The rows of a group lie close to one hidden flat surface of 6 dimensions, which passes through zero. Surfaces can cross.
In the rows, zero is written as 128.
Some rows, each with its group after it:
[114 133 121 132 135 166 144 139 120 149 111]
j_944
[102 124 149  81 176 135 103 126 157 112 120]
j_475
[122 107 117  87 163 205 144 115 117 152  70]
j_977
[108 103 102 129 127 158 104 129 113 141 116]
j_475
[153 128 158 119 111 104 142 142 116 147 109]
j_353
[115 120 172  96 102 112 143 143  94 154  81]
j_138
[122 172 168 126 140 124 179 158 155 132 130]
j_205
[104 123 167 146 131  92 155 105 131 125 150]
j_138
[109 134 154 159 139  74 122 105 142 114 182]
j_138
[104 167  63 148 138 197 199 117 161  95 160]
j_475
[214  66 148  95  94 107 151  98 133  73  96]
j_944
[118 128 104 146 156 163 130 110 129 137 133]
j_977
[158 113 146 105 146 153 158 116 138 116 100]
j_977
[125 133 130  87 158 151 157 111 181  71 138]
j_944
[115 169 126 141 112 120 126 148  84 171 115]
j_205
[108 122 114 129  68 114 121 161 107 124 119]
j_977
[127 121 121  93  92 107  95 127  92 129 105]
j_944
[148  84 129 130 140 123 144 105 185  97 174]
j_353
[110 111 181  69 175 118  76 134 134 134  93]
j_475
[118 120 118 124 152 148 119 118 138 123 131]
j_475
[121 162 102 173 139 137 112 119 109 120 132]
j_353
[152  72 155 115 159 186 165 142 164 130  91]
j_944
[188 104  98 139 123 162 136 127 137 113 113]
j_138
[ 73  90  73 101 112 169  56 134  76 167  90]
j_205
[ 87 137  80 142 130 173 100 128 100 142 114]
j_353
[133 156 130 139 139 134 149 126 136 110 130]
j_353
[140 165 142 159 121  99 146 135 127 132 151]
j_977
[ 92 101 130 148 132 178 141 168 131 159 108]
j_205
[174 180 113 161 104 101 182  94 123  86 155]
j_944
[152 151 120 171 118 166 187 135 105 158 106]
j_353
[ 89 147 120 123 173 157 116 124 139 137 130]
j_475
[112 147 116  81 133 111 117 110 151  78 146]
j_944
[222 111 176 124 100  47 131 101 124  97 131]
j_205
[122 154 136 145 119 104 123 137 116 145 139]
j_977
[135 143 131 137 123 101 110 123 118 135 142]
j_205
[172 107 159 174  84  47  95 129  99 142 146]
j_977
[ 60 203 175 114 167  63  53 157 107 180 148]
j_475
[112  87  46 149 118 159  89  80 120  97 151]
j_944
[ 79 252 140 148 136 101 143 167 108 172 152]
j_353
[121  59 138 142 124 111 110  92 128 110 138]
j_138
[125 135  97 116 119 175 122 148 107 153  97]
j_138
[ 90 122  81  76 134  99  39  90 126 103 158]
j_205
[135 105 118 178 170 143 113  94 152 109 162]
j_475
[ 93 179 160 199 120 135 173 197 105 209 122]
j_205
[124  89 129 119 115 152 131 124 108 132  98]
j_138
[ 88 130  97 131 161 143 114 110 174 103 186]
j_353
[111  73 101  91 169 169  93  96 152 105 127]
j_977
[205 120 101 150 132 165 163 124 154 104 123]
j_138

New rows. What belongs after each?
[115 149 177  86 140 138 178 163 158 122 106]
j_205
[104 123 115 127 104 124 113 144 121 126 134]
j_977
[ 84 126 113 183 148 168 142 151 146 148 153]
j_205
[150 108 121 111 134 131 128 106 149  94 127]
j_205
[119 136  91 141 111 123 114 110 107 120 140]
j_944
[106 178 164 163 160  88 123 150 151 150 177]
j_944
[ 98  83 140 112 114 100  60 147 113 149 126]
j_205
[103 130  72  92 136 200 136 114 113 122  95]
j_205
[160 109 159 147 125  93 146 105 146 102 150]
j_138
[156 108 163 122 166 139 135 110 154 112 110]
j_475
[157 171 114 129 143 129 136 138 164 110 151]
j_138
[142 189 131 111 142 136 175 117 134 112 127]
j_205
[149 123 185 112 101 100 158 141 101 145  88]
j_138
[181  32 113 142  77  93  89 105 120 102 136]
j_475
[154 101 184 101 184 126 117 113 154 112 101]
j_475
[179 141 117 116 117 132 113 157 130 130 110]
j_138
[ 83 159 200  77 191 203 190 208 173 187  69]
j_944
[113 133 142 124 117 111 111 149 111 152 119]
j_205
[108 203 105 104 115 132 166 126 111 115 121]
j_944
[102 150 140 115 164 192 201 155 179 113 116]
j_205
[ 61 148 141  53  44  81 109 204 124  93 118]
j_977
[116 135 219  59 152  89 114 176 162 144 109]
j_944
[101 141  73 173 114 152 125 127 102 152 146]
j_475
[106  89 105 131  64  96  74 156  93 132 124]
j_977
[ 85 127 183  63 154 121 102 171 152 150 102]
j_944
[168  60 142 100 151 149 104  97 117 134  86]
j_977
[134 118 126 137 150 151 176 100 163  89 145]
j_138
[156 136  52 189 150 184 128 115 154 111 168]
j_138
[150 167 135  72 123  64 102  99 121 101 140]
j_205
[155 126 167 115 153 109 117 118 117 153 111]
j_977
[ 94 204 171 112 152  73  90 149  92 201 131]
j_977
[ 87 133  96 105 125 107  97 120 158  91 178]
j_475
[119 112  80  83 114 169 133 104 119  91  98]
j_944
[134 100 155 184 118 102 122 152 128 153 142]
j_205
[ 79  96 103 162 126 175 140 105  96 155 118]
j_138
[156 170 180 177 163  65 125 119 142 134 173]
j_475
[105 139 160 157 125 125 180 110 105 147 122]
j_138
[114 131 118 186 158 145 126 131 145 151 162]
j_944
[129 154 117 161  97 101 100 137  59 181 120]
j_205
[119 184  96  89 115 107 142  95 133  67 152]
j_944
[146  83 200 171 115  74 120 171 145 152 143]
j_205
[108  96 110 142 129  69  63 108 164  73 196]
j_977
[140 121 153 226 145  26  19 108 102 167 196]
j_475
[165 119 123 127 119 150 147 133 127 128 109]
j_138
[110 116 166  57 183 143 110 123 170 103 101]
j_475
[131 143  78 113 101 167 156 108  96 108  99]
j_944
[142 122 111 172 102 109 112 123  88 154 132]
j_944
[164 157 169 203 162  81 124 112 125 148 164]
j_475
[ 49  60 111 100 122 134  57 116  95 153 112]
j_138
[126  30 201 201 112 114 123 201 150 174 123]
j_205
[111 134 117 154 115  91 101 124 138 108 176]
j_977
[136  98 129 136 143 121  83 110 108 159 125]
j_977
[104 101 113 214 170 203 131 157 129 204 129]
j_944
[136 135 156 110 112  65  99 126 125 117 144]
j_944
[135  89 124 106 111 126 113 129 123 123 110]
j_475
[125 107 129 175 109 126 141 116  87 160 123]
j_138
[123  99 123 114 115 126 107 128 129 114 127]
j_977
[ 94 144 122  93 107 146 140 159 113 132 101]
j_977
[152 128 182 114  86 116 154 178  78 185  59]
j_205
[154 178 130 157 129 134 174 136 132 134 134]
j_138
[ 94  81 153  73 147 127 132  99 160  80 125]
j_138
[ 96 112 135 121 153 105 113  98 164  92 171]
j_138
[153 143 181 130 176 135 148 127 127 144  93]
j_475
[133 195 175 155 127 110 178 168 113 182 119]
j_944
[133 129 182 111 140  51 106 136 175  96 174]
j_205
[134 132 161 154 145 128 142 152 142 159 131]
j_944
[103 197  57 184 121 201 189 120  91 154 124]
j_944
[105 179 166 192 111 103 146 185  92 200 128]
j_205
[ 50 153 158  88 134 103 116 143 113 150 126]
j_138
[125  76 137  81 112 134 113 138 123 140  98]
j_353
[ 68 134 119 140 114 162 145 133  72 186  93]
j_138
[135  96 111 108 134  90  47 122 154  94 161]
j_138
[139  69 164 136 107 114 147 106 105 131 103]
j_138
[120  84 126 102 135 151 117 129 147 107 114]
j_205
[118 161  82  86 118 180 149 117  82 147  74]
j_205
[165 116 145 109  72  69 141 135 136 100 142]
j_475
[ 74  66  69 202 163 200  70 130 126 182 148]
j_944
[117  75 114 136 160 156 121 114 186  81 159]
j_205
